There are 5 ways to turn a row about zero (a turn may also mirror it). The second row of each pair is the first, turned, with some noise. The first 45 pairs use one turn. New pairs use 2 turns, one after the other, and a turn may come again.
Some pairs, each with its turns in order after it:
[ 1.16  0.39  1.62 -4.66  0.63  1.56  0.00 -1.71]
[ 0.45  2.14 -0.84  2.35 -1.39 -3.56  0.01  2.49]
L

[ 0.03  1.11  1.24  0.86 -1.20 -0.21  1.13 -2.07]
[-1.34 -1.52 -1.42  1.14  1.02  1.17 -0.50 -0.06]
Z

[ 2.83  0.77 -4.00 -1.17 -0.18 -0.22  1.43  2.23]
[-0.78  3.08  0.81 -2.15 -1.93  2.47 -2.01  1.76]
L

[ 0.37  1.01 -0.67  4.66  0.79  0.92  1.05  1.10]
[-0.68 -1.19  1.84  3.61 -2.03 -0.81 -1.00 -1.45]
X

[ 0.68 -0.10  0.58  0.88  4.66 -0.16 -4.66  1.16]
[-0.21  4.52  0.20 -1.98 -4.07  0.57 -1.40 -1.61]
Z

[ 0.32 -1.11 -0.27  1.78 -2.94  0.96  0.43 -0.69]
[ 0.07 -1.83  1.82  0.41 -0.02  1.91 -1.58 -1.43]
P

[ 1.51  0.83  0.52  1.23  4.66 -0.09 -0.53  2.12]
[ 2.41  0.46 -3.54  0.40 -2.33 -1.47  1.86  0.71]
P

[ 1.63  1.76  1.40  0.92 -3.06 -3.14  4.58  1.03]
[ 1.28 -2.47 -2.68  0.22  4.82  1.52  3.05 -1.22]
Z

[ 3.52 -0.88 -0.66  1.34 -1.51 -0.36  0.34  1.17]
[ 1.23  1.47 -0.78  0.90 -1.71 -0.12 -0.12 -3.20]
X

[ 3.47  0.01  4.66  0.06 -1.63  0.57 -1.04 -3.52]
[-0.87 -0.78 -0.97 -0.05  1.84 -3.70  4.24  3.27]
L

[-0.09  4.66 -0.16  0.26 -1.17  3.27 -3.46  1.90]
[-1.40  2.34  4.99  1.66 -0.09 -2.44 -2.27 -0.87]
W

[ 0.44  2.62 -1.47  1.44 -0.11 -0.12 -1.46 -2.07]
[-1.83 -1.80  1.07  1.59  0.30  1.98  0.29  2.22]
L

[-4.66 -0.41  0.27  2.48  1.48 -4.66 -1.95  2.47]
[-1.76  2.29 -1.23  0.93 -0.90  2.89 -1.43  6.30]
W

[-0.10  2.39  4.25 -0.14 -0.34 -2.76  1.03  1.57]
[-1.64 -2.91 -2.57 -2.18 -0.26 -3.12 -1.29 -0.23]
L

[-0.51  1.30 -0.05 -0.61 -1.61  0.26  1.87 -0.64]
[ 1.82  1.03  1.05  0.04  0.26 -0.98 -0.98  1.39]
X

[ 4.66  4.65  0.76 -1.87  1.15  1.78  0.41 -3.01]
[-3.93  0.78 -0.55  1.42 -2.81 -1.67  1.73  5.20]
L

[-0.87 -0.07 -1.82 -0.88  3.02  0.04  1.31 -0.64]
[ 0.61 -0.60  2.49  1.16 -1.65  0.50  0.41 -1.89]
Z

[-2.62 -1.13 -0.03  0.53 -4.66  4.66  0.74  2.58]
[-3.83 -2.13 -0.22 -0.07 -0.51  0.99 -4.69 -3.93]
P

[-4.66  2.04  0.83  0.18  0.29 -0.95 -1.35  0.42]
[ 0.81  2.74  2.05  1.90 -0.63  2.27 -0.57  2.93]
W

[ 0.33  2.15  2.65 -4.40 -1.95  0.90 -3.18 -2.04]
[ 1.90 -1.40 -1.44  2.67 -0.11 -3.30 -0.50  4.79]
L

[-0.95 -0.56  0.95 -1.28 -1.09 -0.17  0.84 -3.79]
[ 0.54  1.80  1.79 -1.40  1.74 -0.64  2.15  1.74]
X

[ 2.16 -0.02  2.84 -4.25  1.33  3.44 -0.85 -4.29]
[-0.77  0.18 -3.21 -0.83  3.69  3.06 -1.49  5.19]
P

[-0.17 -1.23  0.95 -1.39 -4.15 -0.08 -0.20  1.58]
[ 3.70 -0.65  0.23 -2.59  0.30 -1.17 -0.51  1.33]
L

[ 1.09 -0.86 -1.24  1.45 -0.64 -1.65 -1.42 -0.95]
[-0.40  0.86 -1.74 -2.09 -0.11 -1.19 -1.08  0.85]
W

[-0.57  2.71  4.66 -0.06 -0.81 -0.63  0.87  0.13]
[-2.08 -0.64  0.88  1.25 -2.47 -1.10 -1.32  3.95]
P

[-3.63 -0.12  0.08  1.14  0.45 -1.30  0.15 -1.24]
[-1.92  1.71  1.59 -0.65 -1.84  1.29  1.87 -0.57]
P

[-0.85  1.22 -1.31  2.16  1.64 -0.72 -0.43  4.62]
[ 0.82  0.15 -1.33 -0.22 -3.25 -3.34  0.76 -2.70]
P

[ 1.93  2.15  0.71 -3.60 -3.56 -2.49 -1.26  1.16]
[ 2.82  3.14 -4.88 -0.16  1.38  0.27 -0.43  1.01]
X

[ 0.36  0.25  0.19 -0.93  3.44 -0.16  1.07 -1.95]
[-0.09 -1.12  0.88 -2.07  1.52  2.77  1.52 -0.45]
W

[ 2.64 -2.03  2.21 -0.46 -0.71 -0.93 -3.68  1.93]
[ 3.64  1.90 -0.11  0.20 -0.72 -0.58 -4.08  1.00]
P

[-1.53  0.20  0.80 -2.57  0.28 -0.87 -0.65  0.35]
[ 1.09 -1.58  0.51 -2.16 -1.02  0.24 -1.00 -0.03]
Z

[ 3.02  0.86  1.31 -1.86  2.38  0.66  1.39 -0.15]
[ 0.83 -0.73 -2.78  1.77  1.50 -0.75  0.55  2.81]
P

[-1.06 -1.37  1.49  3.24 -0.20  2.97 -0.96 -1.66]
[ 1.14 -1.56  0.40  1.30  0.74  0.83  4.63 -1.30]
L

[-0.32  0.07 -3.54 -1.39 -0.37  1.12  1.54  2.24]
[-1.12 -0.96  1.01  0.36 -4.00 -1.11  1.77 -0.40]
W

[ 1.81  0.84  1.23 -0.55  0.58  3.70  0.99 -0.26]
[-3.50  0.53  2.23 -0.72  1.09  1.11  0.88  0.50]
Z

[ 0.08 -2.99 -0.50 -1.09 -0.58 -0.72 -3.29 -1.33]
[ 0.52  1.33 -2.23 -1.54 -1.39  1.09 -3.01 -1.55]
W

[-0.67 -0.01 -0.80 -0.40 -1.12 -0.54 -0.41 -0.43]
[ 0.57 -1.00 -0.58  0.36 -0.33 -1.04 -0.12  0.67]
Z

[-2.96 -0.01 -0.16 -0.26 -0.29 -0.62 -2.43  0.07]
[-2.28 -0.69 -1.52 -0.57 -0.13 -1.19  0.65  2.30]
X

[-4.66  1.71  0.05 -0.74 -0.34 -0.76  3.25 -1.06]
[-0.66  1.07  2.71 -0.36  0.53 -0.50 -2.11  4.86]
X

[-3.27  1.69 -0.26  0.21  0.84 -1.73 -2.43  0.98]
[-0.41  2.20  1.70  0.35 -1.08  1.92 -1.56  2.94]
W

[-0.11 -0.22  1.71 -0.51 -0.17 -1.68  0.07  3.06]
[-0.04  0.68 -1.74  0.20 -1.67  2.37 -1.03  0.86]
X

[ 0.05  0.69  0.60  0.33  1.42  0.60 -0.15 -1.04]
[-0.28 -1.03  0.95  0.67  1.22  0.60  0.55  0.05]
X

[-0.65 -2.65 -0.59 -0.92 -1.20 -0.54  1.07 -0.36]
[ 1.22 -1.04  0.84  0.58  1.50 -2.01 -1.06  0.12]
Z

[-3.66  0.35  1.34 -1.34  2.37 -1.26  0.06  0.05]
[ 2.40 -1.20  1.23 -0.96 -1.93  2.24 -2.28 -0.75]
Z

[ 0.03 -0.18  0.09 -1.22  1.20 -1.78 -2.10 -0.63]
[ 0.06 -0.22  0.03 -1.34 -0.28  1.76 -2.22  0.30]
W

New pairs, each followed by its turns in order:
[-0.04 -0.13  1.23  0.29 -1.87 -0.18  2.47 -0.37]
[-0.62  1.88 -1.03  1.39  0.02  0.80  0.84 -2.04]
Z L

[-0.48  0.53 -1.24  4.22 -0.06 -1.93  4.66 -2.08]
[-1.66 -1.82  0.78  4.95 -1.60  3.71 -0.90 -0.33]
P P

[-0.76  1.55  0.72  0.61 -1.88 -4.32 -0.47  0.20]
[ 2.32 -1.05 -0.42 -0.38  3.53  0.42  1.00 -2.44]
Z P

[-4.66 -0.75 -1.78  0.02 -0.88  1.09  1.26 -1.24]
[ 0.20 -1.20  2.80 -1.27  1.07 -1.07  0.83  3.96]
P X

[-0.13 -0.71  0.49 -0.72  3.17 -0.51  2.70  0.23]
[-1.58 -0.31 -2.09  1.95  0.63  1.98 -0.11 -1.80]
W P

[ 0.25 -1.16 -0.20  0.77  0.88  1.25 -2.87 -0.35]
[-0.92  1.68  1.37  2.05  0.38  0.66  1.72 -0.26]
L Z

[ 1.60 -0.32  1.44  0.21  1.86 -1.87  0.16 -0.44]
[ 1.23  0.50 -0.18  1.91 -1.49  0.30 -1.44 -1.45]
P X

[ 0.71  2.01 -0.91  3.30  1.03 -1.88 -3.35 -0.06]
[ 0.64  2.12  4.26  1.60 -1.13 -0.16 -1.05  2.09]
L Z

[-1.14 -0.40  3.49  0.80 -0.12 -1.08  1.91  0.53]
[-0.23  2.44 -0.46  2.30  0.50 -2.30 -0.26  1.93]
P W

[-0.60  0.77  2.07 -4.66 -0.17 -0.81  4.66 -0.23]
[-1.67  4.71 -3.76  1.26  1.18 -0.06  0.84  2.18]
L X

[ 2.43 -3.57  2.08  0.00  0.82  1.40  2.49 -0.80]
[ 0.17  0.58  0.81  0.26 -1.84 -3.76  3.19  2.01]
X L

[ 0.14  0.60  0.33  1.43  0.31 -4.66  0.45 -0.65]
[ 2.13 -1.75  0.47 -1.39  2.77  2.10  2.03 -0.52]
Z P

[-4.66 -0.54 -1.53  0.69 -0.44 -1.51 -2.94 -0.81]
[ 5.64 -1.32  0.16 -0.23 -0.91  0.60  0.06  0.96]
X Z

[-0.12 -0.31  0.32 -3.29 -1.47 -0.50 -0.12 -1.35]
[ 1.13  1.73 -2.31 -1.96 -0.05  0.30  0.71 -1.27]
L Z

[ 0.45  0.00 -0.57 -1.21 -0.59 -2.93  0.96  0.22]
[ 0.83  1.10  0.59 -1.21  1.19 -2.48  0.40  0.66]
W Z

[ 0.84  1.39  4.00 -4.66 -1.78 -1.07 -0.08  1.62]
[-3.76 -0.66 -4.52  2.70 -0.82  0.91 -1.37  1.27]
P X

[ 1.59 -1.33  1.27  0.13 -2.28 -2.62  0.96 -0.21]
[ 1.24  1.70 -0.08  0.24 -0.63 -3.06  1.39 -1.47]
W Z

[ 1.29  2.13  0.52 -0.74  1.46  0.07  0.40  2.17]
[ 0.61  1.05 -0.58  0.89  0.53  2.52  2.15  0.39]
X L

[ 1.09  0.16 -0.18 -0.39  2.30  1.20  1.14  1.80]
[-1.96  1.21  0.03  0.97 -0.77  2.08  0.12 -0.85]
W P

[-0.93 -1.41  4.66 -2.37  2.77  3.11 -0.09  2.43]
[-1.53 -1.23 -2.00  2.80 -2.02 -1.22  1.02 -5.69]
X W

[-0.18 -1.48  0.90  0.38 -0.92 -0.06  4.66  0.22]
[-2.31  1.71 -2.12  1.34  0.23 -0.11  2.48 -2.22]
Z L

[ 0.37  0.45 -1.98  4.66 -0.87  0.28 -3.53  3.75]
[-2.28  2.53  2.84 -3.09 -3.27 -3.55  0.84 -0.71]
W P

[ 4.35 -0.43 -0.73 -0.61  1.20  1.07 -0.87  4.66]
[-3.67 -0.35  0.22  3.06 -1.00 -4.46 -1.22  0.59]
X Z

[-4.46 -0.01  0.09  0.56 -0.77  1.80 -3.85 -0.71]
[ 1.12  2.29 -2.38 -2.36 -0.08 -1.71  1.45  4.31]
Z Z

[-2.58 -3.00  0.98 -0.20  1.51  0.96 -1.46 -0.98]
[ 1.52 -0.88 -1.32  3.14 -1.81  1.81  1.54 -0.49]
X W

[-0.05 -2.69  0.15  1.62 -0.54 -2.30 -0.25  0.68]
[-1.16 -0.52  1.28 -3.38  0.87 -0.49 -1.00  0.50]
Z W

[ 0.90 -3.27 -1.01  0.46  0.74 -0.71 -1.37 -2.13]
[-0.47 -1.93  1.89  2.31  1.56  1.67 -1.09 -0.13]
L X

[ 2.12 -0.69 -1.37  0.19 -0.93  0.72  1.89 -0.08]
[ 1.71 -1.19 -1.71 -1.33 -0.93  0.73  0.88  0.98]
W W

[-1.44  2.66  0.20 -0.96  1.03 -0.39 -0.61 -0.74]
[ 1.54  2.69  1.13 -0.16 -0.79  0.57  0.16 -0.45]
X Z

[ 3.26 -1.80  0.41 -0.01 -0.52  1.41  0.75  2.23]
[ 1.43 -2.50  2.93 -0.17 -1.72 -1.21  0.95 -0.29]
L W

[-0.26  0.61  1.77 -0.37  0.78 -0.13 -2.21 -2.34]
[ 1.09  2.46  0.28  0.00 -2.10  0.01 -1.50 -0.62]
Z W

[-0.69 -0.46 -1.13 -1.73  0.07 -0.90  1.67 -0.84]
[ 0.03 -0.52  1.95  0.43  0.12  1.47 -1.58 -0.29]
X W

[ 1.42 -0.99 -0.97 -0.71 -0.90  0.97  0.47  0.06]
[ 0.09 -1.25 -0.76  0.87  0.30 -1.37 -0.68 -0.75]
W Z

[-0.49 -0.04 -0.19 -1.94 -0.10  2.86 -0.92 -1.62]
[-1.35  2.45  0.91  0.19 -1.72 -0.15 -2.15 -0.63]
Z P

[ 0.04  2.14 -1.45  3.46 -1.80 -0.32 -0.36 -0.15]
[-1.78 -1.28 -1.62 -1.52 -0.45 -0.85 -3.51 -0.17]
W L

[-0.70 -1.46  0.25  0.43 -0.59 -1.85  0.19  1.42]
[ 0.24  0.13 -0.82  0.47  1.52  0.56 -0.10 -2.20]
Z X

[-0.24  2.39  1.23 -0.16 -3.95  4.66 -0.49  1.08]
[-0.74  0.63 -5.17  1.36  0.72  2.43 -1.46 -2.91]
W Z

[ 2.50  1.04 -0.94  2.98 -0.94  4.09 -1.51 -0.11]
[-2.45 -3.15 -1.80  3.28  0.86 -0.14 -1.34 -2.15]
L P

[-0.58  1.43  2.31 -0.41 -1.03  0.64 -2.28  0.31]
[-1.18 -1.78 -2.44  0.96  1.03  1.25  1.22  0.76]
W L

[ 0.02 -2.71  0.56  2.61 -0.73  0.66 -2.50 -0.16]
[-1.64 -0.84 -0.86  0.87  2.47 -2.55 -1.54  0.71]
W X

[-1.27  1.04 -1.52 -0.13 -0.21 -1.06  0.22 -1.52]
[ 0.08  1.52 -0.17 -0.52 -1.43 -1.44  1.07  0.54]
X P

[ 1.84 -0.54 -0.03 -1.23  0.57 -1.02 -0.90 -1.68]
[-0.07 -0.47  1.54  1.23  2.01 -0.89 -1.11  0.28]
Z L

[ 0.65 -2.05  1.89  0.12  1.55  4.19 -0.78  1.65]
[-0.88 -0.61 -0.17  4.26 -1.59  1.89 -2.68  0.16]
W Z

[ 4.66 -3.19 -0.26  2.57  0.57  1.17 -0.32 -0.67]
[-3.37 -3.51 -0.56  2.85  1.96  0.19 -1.96 -1.27]
X Z

